The rows of a group lie close to one hidden flat surface of 7 dimensions, which passes through zero. Surfaces can cross.
(in the rows, 128 means zero)
Known rows, each followed by its group:
[100 132 155 104 139 147 193 176 124 105 131 184 131 120] -> (2)
[122 124 141 137 125 149 146 121 115 142 119 132 145 124] -> (1)
[107 142 113 128 117 155 155  96 106 173 118 153 135 139] -> (3)
[148 121 140 107 160 139 106 124 141 145 150 112  84 146] -> (2)
[128 123 131 134 120 142 137 119 116 122 125 123 144 120] -> (1)
[161 139  64 115 127 132 112 123 144 180 113 177  70 162] -> (3)
[123 144  94 115 127 113 126 114 141 137 134 143  95 146] -> (2)
[156  94 170 108 123 149 151 116 150 133 121  95 103 136] -> (0)
[ 85 122 172 157 165 116 136 172 122 122 133 132 183 112] -> (3)
[156 106 100 107 146 145 108 143 136  85 155 128 122 128] -> (1)
[163 106 148 137 147 124 147 137  86  61 125 134  87 107] -> (2)
[173  96 121 107 116 146 153 106 161 169 101 122  77 161] -> (0)
[170 100 143 177 120 155  92 120 103 158  95  98 174 111] -> (2)
[140 122 121 151  95 116 117 132 126 106 107 109 170 108] -> (3)
[128 100  63 130 181 153 134 141 116 102 151 160 136 143] -> (0)
[143 123 195 113 131 150 135 153 135 158 121 129 109 125] -> (0)
[140 166 128 114 101 118 138 101 113 160 106 162  65 135] -> (2)
[177  94 120 105 125 192 141 149 139 147 117 150 121 135] -> (3)
[127 168 101 120  91 110 156  92 104 135 105 169  76 130] -> (2)
[139 160 170 128 114 107  99 152 134 169 110 146  95 122] -> (0)
[178 130 121 156 116 144 117 140 109 183  75 168 108 128] -> (0)
[ 59 151 110 110 151 106 120 196 180 139 163 162 180 141] -> (0)
[151 137 136 140 111 104 124 107 100 100 115 117  94 112] -> (2)
[107 139 121 150  92 152 160  65  83 142 109 123 165 114] -> (3)
[ 82  84 119  86 180 181 187  98 123  64 199  99 155 138] -> (1)
[120 140 157 118 114 137 139 102 113 131 133 111 121 121] -> (3)
[157 167  76  91  68 131  89  98 133 137 128 141 109 131] -> (1)
[156 120 151 158  86 175 155  75  62 134  90 111 160  97] -> (3)
[ 82 122 112 167 111  93 155  62 102  69 130  64 176 111] -> (1)
[134 127 118  98 123 181 144 112 119 144 140 148 126 136] -> (1)
[131 129 143 115 133 128 127 141 143 141 132 130 112 136] -> (0)
[121 159 166 122 132  66 103 125 146 132 132 104  62 133] -> (1)

New rows. What belongs after each?
[ 93 150  94 158 116  94 106 154 131 112 125 142 187 113] -> (0)
[147 102 149 125 147 157 131  77  94  90 152  76 113 117] -> (2)
[180  99  83  98 172 148 103 156 141  99 155 153  85 147] -> (1)
[134 123 168 154 128 121 113 153 102  92 124 109 160  91] -> (0)
[107 150 173 105 130 111 124 115 121 107 157 101 107 116] -> (0)
[100 110 124 109 106 189 179 101 119 121 141 116 191 120] -> (3)
[134 106 197  73  94 204 162 169 162 140 139 113 172 115] -> (3)
[137 145 165 100 156 181 141 133  98 182 137 173  77 135] -> (0)
[106 147 116 111 126 102 129 132 149 121 140 139 111 138] -> (2)
[151 119 226 102 116 199 148 138  99 141 132 121 139  99] -> (1)
[164  80 137 139 122 159 154 118 124 127 103 112 140 130] -> (0)
[ 89 148 124 105 112 134 190 138 119 118 124 181 128 126] -> (2)
[126 161 146  72 113 122 117  97 136 129 161 112  68 137] -> (1)
[154 126  79 138 137 136 135 140 119 149 101 184 100 142] -> (2)
[104 134  88 117 118  87 125  84 146  81 156  88 120 135] -> (0)
[152 140 187 112 121 102 105 139 137 113 136  97  84 114] -> (3)
[153 126 109 137  79 149 131 107 122 132 100 123 155 118] -> (3)
[168  97 155 115 123 152 148 100 125 134 119 105  86 136] -> (0)
[111 119  93 159 132 135 143 127 110 135 111 147 176 128] -> (3)
[150 146 135 146 136 128 104 146 100 146 114 156 111 117] -> (0)
[ 95 125 130 116 161 140 147 136 132 137 149 144 137 142] -> (3)
[123 111  54 141 120 140 148  93 126 120 121 128 151 143] -> (0)
[138 125  73 161 124 129 128 108 103 139 102 151 144 133] -> (3)
[135 124  67 150 118  88 105 148 165 133 105 142 142 145] -> (0)
[ 99 121 120 129 191 114 139 101 105  99 167 121  98 139] -> (3)
[152 110 167 140 128 133 126 156 137 134 110 121 135 119] -> (0)
[ 68 180 138 101 155 144 125 137 105 147 174 169 126 125] -> (0)
[151 145 106 116 115 155 126 119 125 181 111 168  98 145] -> (1)
[154  98 108 153 156 121 127 121 107  93 125 118 117 124] -> (1)
[175 101  86 145  94 140 144  44 100 122  95  97 100 134] -> (0)
[133 136 178 164 142  95 132 122 110 163  97 123  78 127] -> (1)
[140 136 171 128 176  93 101 161 126 130 138 130  66 130] -> (3)
[ 50 164 149 128 163 141 125 183 103 111 174 164 205  99] -> (0)
